The rows come from 4 hidden closed curves, with some noise, and rows from the same curve form a group. Each curve winds through 8 dimensions. The rows are also pushed far along 5 directions, which tell nothing about the answers.
Known rows, each followed by its group:
[-24  -1   9  13 -11  18   3   0 -10   3   7 -15   6   8  11   9   1   4
 -16]  Q58
[  7  10  -2  -5  13  -9  -7  14  17   2  -5  18   0 -17  -6  -8 -10  -4
   2]  Q838
[-18   5  10  12  -2   1  11  14   7  18  -9  17  -4 -20  13   3 -14   3
   5]  Q838
[ -8   9   9  -8  -2  17   2   1  14   3  15  -2 -12  -2  -4  -6  -6   5
   3]  Q58
[  9  -1  -2   4  -2  -6  -1 -12  -2  -4  -1 -10  -8  14  -8  -2   5  -2
   9]  Q58
[  6 -19 -18   7 -11  -3  13   4  -9   3  -2  -2   6  11  -3  -8   2   3
  12]  Q838
[ -6  -9   2   2  -7   6   6   1  -3 -16  10 -10   4   6   0   0  -2   7
 -11]  Q58
[  9  -2  -1   1  -8   9  -1   2   2  -9   7  -1  -4   8 -13 -11   4   5
  -7]  Q398
[-16  -9   6  -5   0  -4   0  -5  -8   0   1 -12  16  -2  24  15   6   3
 -11]  Q398
[  3  -6   0   9 -15  18  11   8   4  -5  12   2  -9  16 -18 -16   0   4
  -2]  Q398
[ -6 -11 -15  11 -15  16  11  -7 -12  10  10 -12   7  23  -2  -4  -5   3
   8]  Q765
[ 12   9   9  -1   5 -11   1   1  15   5  -8  20 -10 -16  -4  -3  -5  -3
   2]  Q838
[ 18   2   7   6  -1  -5 -11  -8  -5 -22  -1  -8  -6   5 -14   0   8   4
 -11]  Q838
[ -3   0  -8  -1   3   3  -5  -7 -10  11  -7 -16   3   3  18   4  12  17
  -1]  Q58
[ -2   9  11   1   5  -7 -12  -2   3   7 -11   3  -2 -19  10   6  -3   3
  -4]  Q838
[-16  -6  18   1 -11   6   1   8   5 -13  14 -20   0  -9   1   1   6   9
 -11]  Q398
[ 16   0   7   0  -7  -8 -11 -13  -7 -18   4  -7  -5   0 -14   5   5  -3
  -4]  Q838
[ 10   5  14   9  -5   1   4   8   9  -7  11   1  -9  -8 -27  -6   2  -7
   5]  Q398
[  7   2   4  -3  10 -15 -16   1  -3 -11 -13  -4   6 -20   7   6   1   8
 -11]  Q58
[  7 -16 -15   1  -8  -4   2 -15  -7  -2  -3 -14  12  21   9  -4   4   8
  -3]  Q765
[ -4   2  14  -4  -3  -2  -4  10   0 -13   1  17  -7 -13  -2   5  -3  -5
 -12]  Q58
[ -7   1   6   0  -3   8   7   5   6  -4  10   0   1 -10  -1   0 -10   5
  -4]  Q58
[ 13  -2  -7  -6   1  -2  -8   0   3  -8   2   1   2   2  -9 -10   1   2
  -5]  Q838
[-13   8   6 -15   8   7  -2   2   2  -4   2  -9 -10  -7  13   3   5  12
  -1]  Q765
[  4  17   9   4   8  -3  -2  17   9   2  -9  21  -2 -32 -11   3 -13  -9
  -6]  Q398
[  1  11   6  -4   8  -9  -6   6  18   2  -4  15  -2 -16  -9  -5 -15 -15
   2]  Q398
[  2   5  -7   1  -4  13  13   4   2   4   7   7 -12   9 -16  -8  -4  -6
  13]  Q765
[  0   1  -3   2   3   0   6   6   9  12   5   0  -8   8  -8 -10   5  -7
  20]  Q838
[-20  13   1  -7  12  -1 -10   1  13  24  -9   3  -2  -4  20  -1  -5  -3
   4]  Q765
[-13   6  -1 -16  10   4  -7  -1   4  18   7 -20   7 -10  17   5  13   9
   6]  Q398
[ 12  15   5  -9  12   3  -6   3   8  -3   0   6 -21  -3 -14  -7   7   0
  11]  Q765
[  9  -1   2  -1   6 -21 -17  -6  -8  -7 -22   0  17 -25  15  13  -1   4
 -22]  Q58
[  5 -15   2  -6 -13   2  -2 -17 -12 -14  15 -24   0  21   2   4  19  10
  -4]  Q398
[  2 -13 -26  13 -10   8  12 -11 -19  19  -3  -6  11  25   9   0   1   8
   8]  Q765
[ -8 -10   2  29 -15   5  19   9 -13  -1  -2   8  14   0  -2  10 -12  -5
 -13]  Q58
[ 14   1 -19  -6  19 -15   7   0   0  12 -15  21   9  -7  13   4  -4   2
   6]  Q398
[-30  -4   8  -3 -17  23   2   4  -8   6  18 -18 -10  12  10   2   9   7
   4]  Q838
[ -1  10  -9 -15   8  16  -8  -4  10  15   3  -8 -10  12   4 -14  10  11
   6]  Q398
[-13   4   0  15  -5   7   6  11   0  12  -1  14  -2  -4   1   1 -14  -4
   2]  Q765
[  7  16  24  -1   3   0 -15   4  14 -14   7  -7 -14 -14 -22  -2   9  -6
  -6]  Q398
[ -1   2  -8   7   7  -2   0   1 -10   2  -7   7   6   3   0   6  -5  -8
   2]  Q838
[ 10   7  16  -9  -1   0 -18  -7  15 -17  14 -18  -8  -5 -17  -9   6   2
  -5]  Q58
[  9  -6   7   3  -8  -7  -2  -4   3  -7   5  -6  -6   5 -10  -4   8  -3
   5]  Q765
[ -2  -6   2   7  -7  -2   3  12  -6 -11   1  16  12 -15  -4   7 -14  -6
 -15]  Q838
[ 20  -7 -11   1   1 -15   3   2   0   1 -11  17  10  -4  -4  -2   3  -6
  -6]  Q765
[ 16  12  -3   7   9  -1   0  -5   5   5  -6  12  -6   6 -14  -4  -5 -11
   2]  Q58
[  4  14 -11 -25  18   7  -4 -12  11  11   1  -9 -18  12   7 -10  12  12
  18]  Q765
[ -6 -10 -17   4   7  -5  17   3  -1  20  -4   5  19   5  18   3  -3   0
   9]  Q765
[-18  -6  16  -5  -9   2  -5  -4  -2 -10  10 -15   4  -4  10  10   1   1
 -12]  Q398
[ 12   0   0   5  -1   2   7   8  -3   0   1  10  -9  -1 -13  -5   5  -1
  10]  Q765
[-22 -10  -2  -6  -8  10   1   0 -16   6   2 -12   4   9  24  10  13  10
  -7]  Q58
[ 25   6 -22  -2  12  -5   4  -7  -1  14 -10  13  -8   9  -6  -8   3   3
  18]  Q765
[ -5   4  13  -7  -1  -4  -8   1  13  -2   9  -7  -1 -13  -1   1   0  -3
  -1]  Q838
[-12  11  -2 -14  19  -9 -11  -3   1   4 -13  -3  -3  -4  21   7   0   2
   2]  Q838
[-20  -2  16  -1  -8   5   0   3  -4 -11  16 -18   0  -6   5  12   4   4
  -8]  Q838
[-12   3   4   3   2   5 -13  -4  -4   8  -3 -17   8   2  12   4   7   2
  -9]  Q58
[  4  10  -6 -17  16  -9 -19   0   2   5 -10  -5  -7  -8  10  -2  13   9
   6]  Q838
[ 10  17 -10  -7  13   7   0  -2  10   6  -8  14 -20   4 -11 -15 -13   0
  18]  Q765
[ -5   5  12   7   2  -9   9  18  19   1   4  19   5 -25 -10   1 -16 -14
  -1]  Q58
[ 11 -16 -14   9  -7 -10  10   3 -14   6  -3   5  11  -4   3   4   3   6
   9]  Q398
[ 13 -10 -21   5  -2   3   9 -10  -9  10  -3 -13   3  18   2  -9   6  14
  16]  Q58
[-17   4  -6  -4   6   5 -12  -4   2  13   0 -21  10  -2  14   0  -4   6
   1]  Q398
[ 17  11  14 -12  -1  -5 -30  -3  10  -9   3  -1 -16 -12 -16  -9  10  -1
  -3]  Q765
[ -3   5   4  -6   0   8  -3   4  11   8  13  -2 -18   6  -5 -11   8   4
  15]  Q398

New rows. What belongs after each?
[ -7 -12 -10   8  -2  -2  15   0 -16   0 -10  -3  18   2  12  10  -5  -1
  -5]  Q765
[-23   3   9   1   6   4  15  13  12  17   3  14  -2  -2  12   3  -9  -8
  10]  Q398
[  3  -4  18   8  -7  -4  -8  -8   1 -28   8 -14  -7  11 -11   0   1   0
 -12]  Q398
[ -4  -4 -12  -4  -9  17   7  -9 -12   3   9 -17  -2  20  -2  -2   9   6
   4]  Q765
[ -7  10  -5 -11  18  -7 -13   9   3  13 -12  -1  -3 -14  16   2   7   7
   8]  Q838
[-15  -3   6   4 -13   6 -10   0  -2   9   2  -8  -3   3  10  -2   2   5
  -5]  Q765
[ 17   2   5   2  -1 -10   1   5  11  -4  -1  14   2 -20 -16  -4 -10  -6
   2]  Q58
[ -1  10   8 -12   8  -2 -33  -4   3   2  -1 -11   5 -13   7   2   6   3
 -10]  Q765
[ -4   6  14  -7  -3  -3 -18   1   5 -18  -3  -2  -6 -18   1   1  -9   6
 -17]  Q765
[  3  -2 -17   1   0   7   2  -1   1  19   1   4   7  12   3  -9   1   1
   7]  Q765
[ -7  -3 -13   5   3  -9   6  -7  -7  24 -16  -7  16 -10  24  10  -2   7
   6]  Q58
[-17   1   1  -9   3   3   7   4  -1  -1   0  -6  -1 -11  13   7  -6   7
   4]  Q765
[ -9   2  24   2  -3   5  -4  11   1 -22   8  -5  -6  -9 -10   4   5  -3
 -15]  Q765
[  4   2 -10  -2   3  -8  -4  -2   7  10 -10  16  -5  -1   1  -9 -14  -5
  13]  Q398
[ 1 12  4  0  2 10 -4  4  4  4  0  1 -5 -9 -8 -2  0  0 -3]  Q398
[ 11   2 -16  -5   4   6   1 -11  -3   9   1  -5  -6  18   1  -8  10  10
   9]  Q765
[ 14   2 -19  -2  15  -8  21   0   7  13 -13  15   7  -4   3  -4  -7   0
  11]  Q398
[ 20   5  -4  -4   3 -12 -21  -6   7 -10  -5  -3   5  -8 -15  -8  -3  -5
  -7]  Q398
[-19   3   5   1   1  15  -3  -1  -4   2   9 -20 -10  25   2  -1  13  -3
   6]  Q838
[  3  -7  -6  10  -6   8  13  -1  -8  11   2 -11   5   8  -3  -1  10   3
   9]  Q398
[  2  -3  -7  -1  -1 -13  -5   3   1   8 -14  14   6 -19  10   0 -11   2
  -1]  Q765
[-12  -5  -7  17 -12  17  16  11   0  14   9   9   2  12  -3  -6 -11  -1
   4]  Q765
[  1   3  -9   6   8  -5   5   8  -5   1  -8  18   4  -1  -4   3 -13 -12
   3]  Q838
[ 0 -7 -5  3 -5  0  3  3 -6  8  5 -3  0  1  3  0  7  8 10]  Q398
[-5  4 -8 -4 12  0  7  0 12 16  3  2  1 10  8 -5 -1 -2 13]  Q765
[ -8  16  10  -3  16  -5 -20   4  -1  -6  -7   4   1 -15   3  12  -4  -8
 -11]  Q838
[-17  -3  17   4 -13   7   2   0   1 -12  10 -16   0 -11   6   6  -7  10
 -14]  Q58
[ -6 -10 -25   9  -6   7  28   5 -15  21  -7  10   9   9   8   2  -5  -1
  12]  Q765
[-16 -10   2  16 -12  11  18   1  -6   8  10 -11  -3  20   4   1   4   3
  10]  Q765
[  2   7   7  -7   1   4 -18 -14  -6 -11   2 -13 -16  16  -5  -1   9  -1
   1]  Q58
[ -2  14  13  -5  -1   9  -5   5   9 -11   7   4 -17  -3 -18  -4  -1  -8
  -4]  Q765
[  3  -8   3  11  -7   1  19   1  -1  -8  12  -1   7  10 -11   4   2  -6
  -3]  Q838
[ -1  -5   2  17 -10   3  13  13  -8 -10  -5  17   8 -14  -7   4 -17  -1
 -17]  Q398
[ 25   3  -2  -8   5 -16  -5 -11  10  -1   2   1   2  -5 -14  -3   5  -8
   7]  Q838
[ -4   6  20   3  -4  -3  -4   4  11  -8   9   6   3 -23  -6   7 -14  -6
 -12]  Q838
[  5   3 -10   0   2   6   3   5   5  14  -6   7   3   0  -2 -10  -2   0
   3]  Q398
[ -1  -9 -12  -5  -3  -5  -4   3  -8   2  -8   1   5  -2   8  -2   0   3
   3]  Q838
[ -3  -9 -18   1   0  -8  13  10 -13  15 -12  16  10 -11  15   8  -3   2
  11]  Q838
[ 18  -7   0   3  -6 -14   4  -5   3  -6   4   2   8  -7 -13   1  -1  -7
   1]  Q838
[ 12   5 -17  -5   9   6  21   1   7  10  -2  14 -17  13  -9 -13  -3   2
  26]  Q765
[  2  -8 -27 -14   5   3  -4 -16  -9   3   0 -23   5  25  12  -8   9  14
   9]  Q838
[ 10   1  -7  -3   4  -2 -16  -8 -11   1 -10  -7   6  -2   5   1   5   6
  -4]  Q765
[ -9  15  10  -3   4   9  -7  13   8  -2  -5  14 -13 -15  -6  -3  -9  -4
  -6]  Q765
[  3  16  10   1   3  11 -10  -8   9  -4   6  -3 -16  15 -15  -7   1  -7
  -5]  Q58
[ -9  -4   8  12 -12  -2   4  13   5  -3  -1  20  -6  -6  -6  -5 -22  -8
   1]  Q398
[-13   6   8 -18  10  -3 -20  -1  -4  -5   1  -4   4 -10  14  14   8  -4
 -11]  Q58
[  4  -6  -7   9 -11  11   8   5   1   4   2   2   2   9 -11 -12  -2   0
   0]  Q398
[  0  -9  -7  12  -6 -10   6  -7 -11   7 -13  -7  18  -9  13  10  -2   6
  -6]  Q58
[ 21  14 -10  -9  14  -5 -11  -1  16   9 -10  12  -5  -5 -13 -15   0  -6
   6]  Q398
[ 13  -2  -6  -3  -7   9   1  -8   6   7   6  -2  -6  14  -7 -14   8   7
   4]  Q838
[ 15  -9   1  -5 -12  -4 -11 -11 -16 -21   5 -12   1   5  -9   6  14   3
 -10]  Q838
[ 21  -7 -18  -7   3  -7   2 -10  -4   6   0  -1   0  11   0  -5  13   8
  13]  Q398
[  4 -13  10  13 -20   5  21   2   2  -4  13   6  -2   8 -14  -2   2  -5
  -1]  Q838
[ 20 -14 -20   4  -1  -7  23  -5  -3   1  -5   2  11   7  -5  -5   3   4
   8]  Q398
[-18  -4   5  -2  -2  -3  -1   1  -6   7  -1 -11   7  -5  20  13  10   4
  -8]  Q765
[-17   7   5 -10  14   1  -4  12   6  17   0   0   5 -13  17   5   7   0
   4]  Q765
[  7  -4  13   0   4 -10  -7  -8  -3 -17   0  -9   6   3   0   8  11  -2
 -14]  Q398
[ -8  -4  -7   8  -1  -9   8   2  -4   2 -10   3  18 -18   8   9 -21  -3
  -3]  Q398
[  9 -11  -5   7 -11  -1  19  -1  -4   2   7   8  -6  10  -9  -2   1  -2
  17]  Q398
[  8   3  -8  10  -3   2   0  -4  -1   4   1   7  -3   9 -10  -4  -5  -3
   2]  Q765
[  0   6   4   5   6  12   3   4  11   6  12   5  -8  20 -13 -10   2 -10
   7]  Q398
[  8   4   9  -6   4 -14  -2  -1   9   3   1   9   5 -20  -1   8   2  -8
  -2]  Q838
[  2  -8   4  11 -17   8  16  -5   2 -10  12  -7  -7  11 -14  -7  -8   3
   2]  Q58
[  6  13   7  -1  13 -11 -17   9   1  -5 -17  18   0 -29  -1   5 -12  -4
  -7]  Q765
[-13  -2  11   5  -2  -7  -1  22   7  -5   0   6   0 -19  -2   0  -6  -4
  -1]  Q838
